The rows come from 4 hidden closed curves, with some noise, and rows from the same curve form a group. Each curve winds through 8 dimensions. The rows are also pushed far along 6 directions, which tell nothing about the answers.
Known rows, each followed by its group:
[-52  27   1 -16   4 -47 -19  -8   3  31 -23 -33  22 -16  27  11 -20   8]
Y
[ 31  28   5  -3  -8  31   2  -7 -11   2 -18 -10  10 -22  14   3   3 -25]
P
[ 17 -14   3  -3 -28  29  23 -13   5   7  -7  -9   0  -3  -1   5   5 -10]
G
[ 28  14  15  15   0  21  27  -8  14   1  35 -42  -8 -44 -16 -12  -1  19]
G
[-56  11 -28  16  -6 -11 -12 -35  -1  -4 -27  17  11  29  30  28  19 -16]
Y
[-21   7 -12  23  -2   1  23  -2   1  23  14 -26   7 -23  10 -29  24  12]
Y
[-31  -9 -12  -3 -16  18  15 -34  14  15 -38   1  -5  21  31  20   9 -12]
Z
[ 21   2  -3 -10   5   3 -20   0  -9 -20   0  23 -22  20 -20   9 -19   1]
Z
[ 47  29 -19 -28 -16  25  24  31 -41  -9 -13  22  28 -22  35   4  23 -26]
G
[-15  42 -15   2  26  -4  22 -16 -43 -10  16  18   1 -20 -12   4  40  -8]
Y
[ 20  29  10 -17 -18  -3  -2 -18  17  22 -16 -56  -2 -31  14   1 -32   6]
Z
[ 21  28  -9  19  36 -11  32 -26 -31 -27  17  13 -31 -25 -51  24   1  -7]
Z
[  8  35  -7  -2 -11  -7  10 -10  -5  12  -1  -7  19 -18  23   1  25 -34]
P
[ 39  18   4  -9  11  33   6 -35  -9  -4  27  -5 -18  -5 -20   9  12 -13]
Z
[ 26  -3  19  38   2  42  17  -4  -4 -15  19 -30 -32 -30 -35  -3   1   8]
Z
[-23 -28  20  29  14  32  -7   7  -6   1   0  17 -16  11 -30 -14  11   6]
Y
[ 37   7 -18   2  18  44  17  17 -44 -37   2  66  20   8 -20   0  36 -24]
P
[-11  -3  -9  24  20 -18  -4  20 -21 -27   2  29  -4   4 -12  13   5  -7]
Z
[  5 -11 -11  -9 -39  39   5 -10  28  22 -29  -8  26  14  52  15  -3 -19]
G
[  5  -4 -10  13   8  29  33  15 -32 -26  14  47   5   0 -20 -19  48   5]
P
[ 18  40 -16  -3  -8   3  22 -14 -42   7  -2 -17  -5 -38  28  27  11 -27]
G
[-20 -14   6   3 -16  15 -15 -40  17  28 -14 -41  -6  -1  19  30 -37   2]
G
[ 21  30   4  -5   7  42  21 -28   4  49   3 -53 -10 -41  13   0 -12   2]
P
[ 10  -8   5  -5  20 -30  -8  14  -1 -28   8   8 -31   7 -27   5 -22  23]
Y
[ 48 -24  21 -13 -18  16 -25  -6  22   3   7 -24 -21   8 -17  15 -49  -4]
G
[-39 -37  11  17  23 -33 -11  30  25  -8  -5  13   7  21 -21  -9 -10  26]
Z
[-27  20  -6   6  -7 -25 -23 -39  -2  -1  -1 -17 -32   8   7  28 -15   1]
P
[ 10  -8  10  -7  18  15 -19 -27  19  -6   7  -3 -11  20 -29  12 -20   7]
Z
[-16  15 -19  -1 -28  29 -12 -14   3  28 -19  -1  21  16  50   7  21 -28]
G
[-34 -25   9   6  -1 -34 -24 -26  -8 -20 -19   1 -38  30 -35  25 -11  -1]
Z
[ 36 -11  -2   0   0  28 -11  20  -2 -24   7  32  12  16  -2   5  -4 -14]
Z
[ 37  35  -5 -14   3  24  14  -2 -18 -26   0  -6  -3 -17  -4  11  12  -3]
G
[-30 -13  21  18   7 -19 -28  -7  17   1 -12 -19 -20   8 -19   4 -27  12]
P
[ 41   4  -4 -20 -15 -27   5  14  -1   3   4 -13  14 -15   2 -15 -11  -9]
Y
[ 21 -19  21  -5  11 -14 -21  11  -8 -30  -2  14 -22   9 -40   2 -29  10]
P
[ 51  26  -9 -29 -20  11  25 -11 -17  -9  -4  14  12 -11   8   3  21 -27]
P
[-36 -11   3   3  -2 -22  -8 -17   9  -2 -18 -14 -21  17 -11  22  -9   8]
Y
[  7 -22  22   0   0  28  12 -19  24  11  19 -24 -18  -3 -12  -9  -2  17]
P
[  1  -6  18 -24 -19 -19   9  16  17  24 -11 -31  22 -18  20 -20   0   3]
Y
[ -9  -6   9  12 -12  31  22  28  16  14  -2 -16  15 -14  14 -22  25   9]
Y
[ -1 -59  20   3 -15  -5  10  40  33  -1 -12   5  -1  15  -8 -14 -18  21]
G
[-37 -21   6  23  14 -50  -2  -7   3   3  20 -23 -30  -5 -39 -13 -11  30]
Y
[-15   0   5  23   0  51   8  24  26  34  16 -11  21 -12  21 -43  20  23]
Z
[-40 -27  -7 -17 -24 -42 -14  17   2  14 -22  20  19  32  34   0  12 -14]
G
[  5  11 -18  13  19  -2  17 -24 -26 -21  -1  29  -5  -1 -22  24   7 -21]
G
[-18   9  -4 -26   8 -16 -22 -40   5  12 -21 -19 -18  15  -9  23 -39  13]
Y
[ 20  28 -16  14  14   8  18 -44 -41 -24   2  13 -27 -11 -42  35   5 -24]
G
[-16 -13  15  13   7 -34 -15   3   6 -10  24  12 -32   9 -25  -8  -9  21]
Y
[-14 -20   6   3 -20  39  19 -15  24  17 -28  -9  10  13  14  -3  24 -11]
P
[  7  -8   5   3 -29  19 -11 -10  11  -1 -25 -21  -1   7  17  17  -9 -17]
Z
[ 11  14  -6  14  -7   6  -1  -1 -12 -15  14   7 -13  -4   0   7  10  -6]
P
[-26  -6  12  13   0 -32   0  26  11  -3  -3  18  18  -6  14 -25  11  13]
Y
[-49  10  -2  11  11 -28  16 -25 -13   4  -1 -16 -15 -10  -7   5  26   8]
Y
[-43  39 -10  10  11 -27  -5 -24   4  33   3 -35   3 -28  17  -2 -11  18]
Z
[  5  25 -17 -21  -6  -1   9  -5  -6 -17 -17  17  27  11  27  11  37 -23]
Z
[-22 -32   6   8 -27  -2 -11  14  17  -6  -4  12   4  29  20  -3  19  -4]
P
[ -3 -15  22  -7 -12  15 -25 -17  25  25 -18 -26 -35  13   5   1 -37  14]
Y
[ 24  44 -28 -15 -12 -12   6  -8 -37 -21   2  29   2   3  31  26  38 -46]
P
[ 64  -5  17 -24 -24 -26  -7  47   8   2  33  -1  38 -24   7 -31 -15 -13]
Z
[  4 -15  -5   6  15 -15 -12   4 -11 -36  -3  25 -13  17 -28  23 -22  12]
P
[ 10  22   1 -11 -21   4  18 -50  -3  29   7 -42  -1 -29  12  14   1 -18]
G
[ 13  11   6   9  -8  41  16 -14  -7  31   2 -22  -7 -23   1 -24  12  -4]
Y
[-12 -11  20  -3  -7  15   3 -32  15  34 -28 -48  -7 -14  -2   6 -25   4]
G
[-17 -14   3  20   3  12  11   0   6  16  16   2  -1  -7 -15 -19   2  15]
G
[ 11  32 -13  -2  -4 -25   5  12 -19 -19   3   0  21 -27  24   7   3   0]
P
[-12  33 -13 -19 -13 -69  -6  -1  -3   3  -8   0  20  -5  27   9   7 -24]
P
[ 13 -23  14 -10  13 -27  -9   3  17 -21  -8  -1 -11  10 -22  19 -36   8]
Z
[-30  23 -20   6  -2   2   2 -14 -13  16 -20  -2 -14   4  34  15  19 -11]
G

New rows. What belongs after each?
[ 59  14  17  12  -4  28  21  10 -19   1  49 -40  -5 -64 -17  -3 -14   3]
G
[-25  21  13 -20 -18   1 -13 -27  13  43 -17 -44  21 -14  38  15  -9 -12]
Y
[-19  -9   0   2  -5  51  -4 -64  12  25 -34 -31 -23  14   3  33 -23   3]
P
[-29   6   0 -14  10 -36 -24 -37 -15 -19 -29 -12 -21  17 -21  42 -20   0]
G
[-25 -18   7  22  39  -3  -4 -11  10   2  16   9 -32  16 -42   6 -14  22]
Z
[-35 -14  16  26  -1  -5   6 -14  18  33   0 -46  -1 -23 -10 -26  -7  21]
Y
[ 48  -3  16   8  20  26  -3  14   4 -31  22  25 -18   5 -46  -8  -8  -3]
P
[ 31  -4 -15  19  17  39  25   5 -12 -28  18  32  -9   3 -37 -20  19   9]
Y
[  4 -38  21 -19   2 -12 -30  25   3 -11   2  34   7  34 -26  -5 -15  -2]
Y
[ 46 -27  29 -29   7   3 -21  33  23 -12  21  -1  -6   9 -38  -6 -47  22]
Y
[ 16 -42   4  -2   3 -17  -6  11  -6 -37  12  36  -4  25 -42  10 -14  11]
P
[ 49 -42  23 -38 -24  12  -6  15  30 -20 -23   5  -4  32 -15   3 -21  -2]
G
[-40  15  -3  22  25  24  28  -5   2  24  12 -10   2 -18  17 -18  41  17]
Z
[-16   4 -18  -6  21  -5   8 -11 -18 -24  -7  42 -12  29  -4  20  32 -11]
Z
[-26 -63  24   4   3   9  -7 -11  37  34   6 -23 -17  25 -26  -6 -24  25]
P
[  5  -3  14  19  32 -56  -9  15 -24 -21  38   4 -41 -18 -66 -13 -23  24]
Y
[ 50  12  -3  -9  -7  43  34  40 -31  -7  10  11  15 -35  10 -15  22  -6]
G
[ 61  -4   6 -13 -23  43  -5  14   9 -24  -8   9   2  12  -7   0  -7 -14]
Z
[ 14  -8 -16 -41   2 -14 -20   5   0  -2 -28  34  24  35  16  21 -20 -18]
P
[ 44  -5  -3 -34 -23  25  -8  -2  13 -22 -20  32  12  32  11   8  -4 -18]
P
[ -2  11   6 -17 -17 -30 -30  -4  20  38  -5 -31  21  -6  23  -7 -29 -10]
G
[  3 -37   8   2  -3  -9 -21   3  12  -4   8   8 -18  24 -11  16 -31   2]
G
[ 48   1  12 -27 -29 -29 -27  48  11 -10 -14  -2  27  -6  29  -5 -32 -12]
P
[-44  -7  -7  12 -13  15  -3 -41 -12  19 -20 -15 -29  16  14  29  13 -13]
G
[-38  47 -17  14  10 -25  -1  -9 -39  -3 -14   2   6 -22  25   8  24  -9]
P
[-35  -8 -10  42  14  11  20  -9  -7 -13  18  32   0   6 -14 -23  44  10]
Y
[ -4  49  -9  -5  18 -17   9 -26  -4  37   4 -36   2 -37  22  12  -7  -7]
Z
[-27  11   6   2  -1 -14 -20 -30  17  14   7 -28 -20   2   4  19 -22  13]
Y
[-15  -2   5   8  -3   6  -3 -39   5 -11  -1 -15 -23   4  -5  19  -8  13]
P
[-30 -22 -22   6  -9  32  17  -8  10 -11 -29  45   0  50  25  11  40 -10]
G
[-12 -34  28  -7 -25   2 -24  22  39  30 -14 -30  31   7   8 -27 -16   8]
G
[ 27   8  17  -1 -15  45   4 -48  14  14   6 -29 -41  -3 -19   3 -10  -5]
P
[ 31 -28  14   9  -4  58  14  -5  14   6  15  10  -9   4 -33 -17  -4   5]
G
[ -6   5  -3   2   1 -26  -4  27   2 -16  11  16   7  -2   2 -16  -1  23]
P
[ 42 -21  14 -13 -22 -22  -2  74  13  -2   0 -11  35 -25  22 -11 -36   8]
G
[ 19  32  -7  -5 -13  26  14 -14  16  17  -7 -21  15 -23  37  -9   1   1]
Y
[ -5 -10  -1 -25   7 -67 -10 -11  -1 -23 -18  12 -18  23 -26  28 -24   0]
P
[  1 -13 -10 -21   8   1  -5  11   1   8 -14  20  27  17  11   4  -9  -1]
P
[-22   6  14  -3   3  -7  -8  -3  16   6  -3 -43 -11 -12  -1  -4 -13  34]
G
[  3  26  -1  -3  12 -55 -29  -7 -19 -27 -13   6 -13  -1 -14  30 -26 -17]
P
[ 14 -12   1  -4   6   0   4  29   9 -17  11  34  25  13  -3 -15  15  -4]
P
[ -3  14 -17  13 -10  43   2 -66 -15  -4   0   4 -24  16   7  38  17 -30]
Z
[-29  39 -13  -8   2 -79 -34 -15  -9  -6   2 -10 -18  -1  20  27 -24   1]
P
[-71 -42   9  14  13 -38 -11 -30   9  -9 -10  -1 -42  38 -36  12   1  24]
Y
[  7  14  -8 -12  -6   9  -7 -48   1  10 -27 -16 -34  14   1  40 -22 -19]
Z
[-25   6   2   7  -9  39  -7 -36  -8  28 -10 -21 -20   2  11   1  12  -6]
Z
[ 23  -9   0 -20  -7 -35   4  31  -6 -16  -1  14  15   3   2 -11   5  -8]
Y
[ 23 -11   2 -16   2  18 -28  24  -5 -16 -13  27   6  26  -4  16 -19 -12]
Y
[  4  21   4   5   5 -21  -8 -15  12  15  29 -39  -9 -28   2  -2 -27  18]
Y
[ -9  10 -10 -15  -4  32 -11 -21  16  17 -15   4  24  24  28   6  14 -13]
Z
[ 11  -4  17 -10  -6  41  29 -45   7  31   4 -41 -33 -15  -9  -1  11   1]
P
[-40  18  -1   6 -14  -8  -1 -37  13  48 -24 -58  -7 -18  33  16  -8  -4]
P
[-28   2 -25  12  -8  54  -6  -8  -2  -2 -20  37   1  43  20   6  36  -7]
G
[ 33 -46  28  -4 -11  22   2  27  35  12   0 -13  -6   8 -20 -17 -23   9]
P
[ 35  19   4 -29   3 -72 -12  44   7 -16  19   5  31 -21   8 -13 -26   3]
P
[  2 -36  29  -4  21   2 -17 -18  29  20  10 -32 -50  13 -47   5 -54  32]
P
[ 15  -5   6   2  19   9  29 -22 -16  -8  22   1 -43  -5 -42   6  16   3]
P
[-12 -35  21  24  -2  34 -12   5  13  17  -1 -16 -16   5 -12 -10 -13   8]
Z
[-12 -29  10  -8 -13 -10 -23  -5  25   9 -15 -13 -28  29 -13   4 -32  17]
Y
[ -5  -4 -19   5  -6  11  11 -29 -14  -8 -10  13 -15  21 -11   8  24 -16]
Y
[ 58   8  22 -18  -2 -13   7  35  10  -5  18  -4   1 -32  -1 -33 -21  16]
Y
[ -2 -14  -5  -3  10  13  24   4   1   3  -7   6  10   1  -4   1   9   9]
P
[ -2 -23  21 -19 -20 -28 -12 -26  30  27 -18 -56   3  -7   4  18 -49   9]
P
[  9  12 -14 -14 -37 -20   1  15  -7  -1 -19   5  41  -3  53  11  20 -32]
P
[ 34 -23  28   3 -11  22 -10  11  16  -6  -3 -23   7 -11 -22 -10 -24  -1]
Z
[ 29  11   8  -8  11 -44   1  45   8  -9   8  -9  32 -35  -9 -25 -31  19]
Y
[-23 -23   3  21  -5  28 -11  14  20  -9   6  23 -13  32   5 -15  16  15]
P
[-12   2   1 -12 -21  33  -2  20   7  31  -9  -1  27   2  44 -33  27  -1]
Z
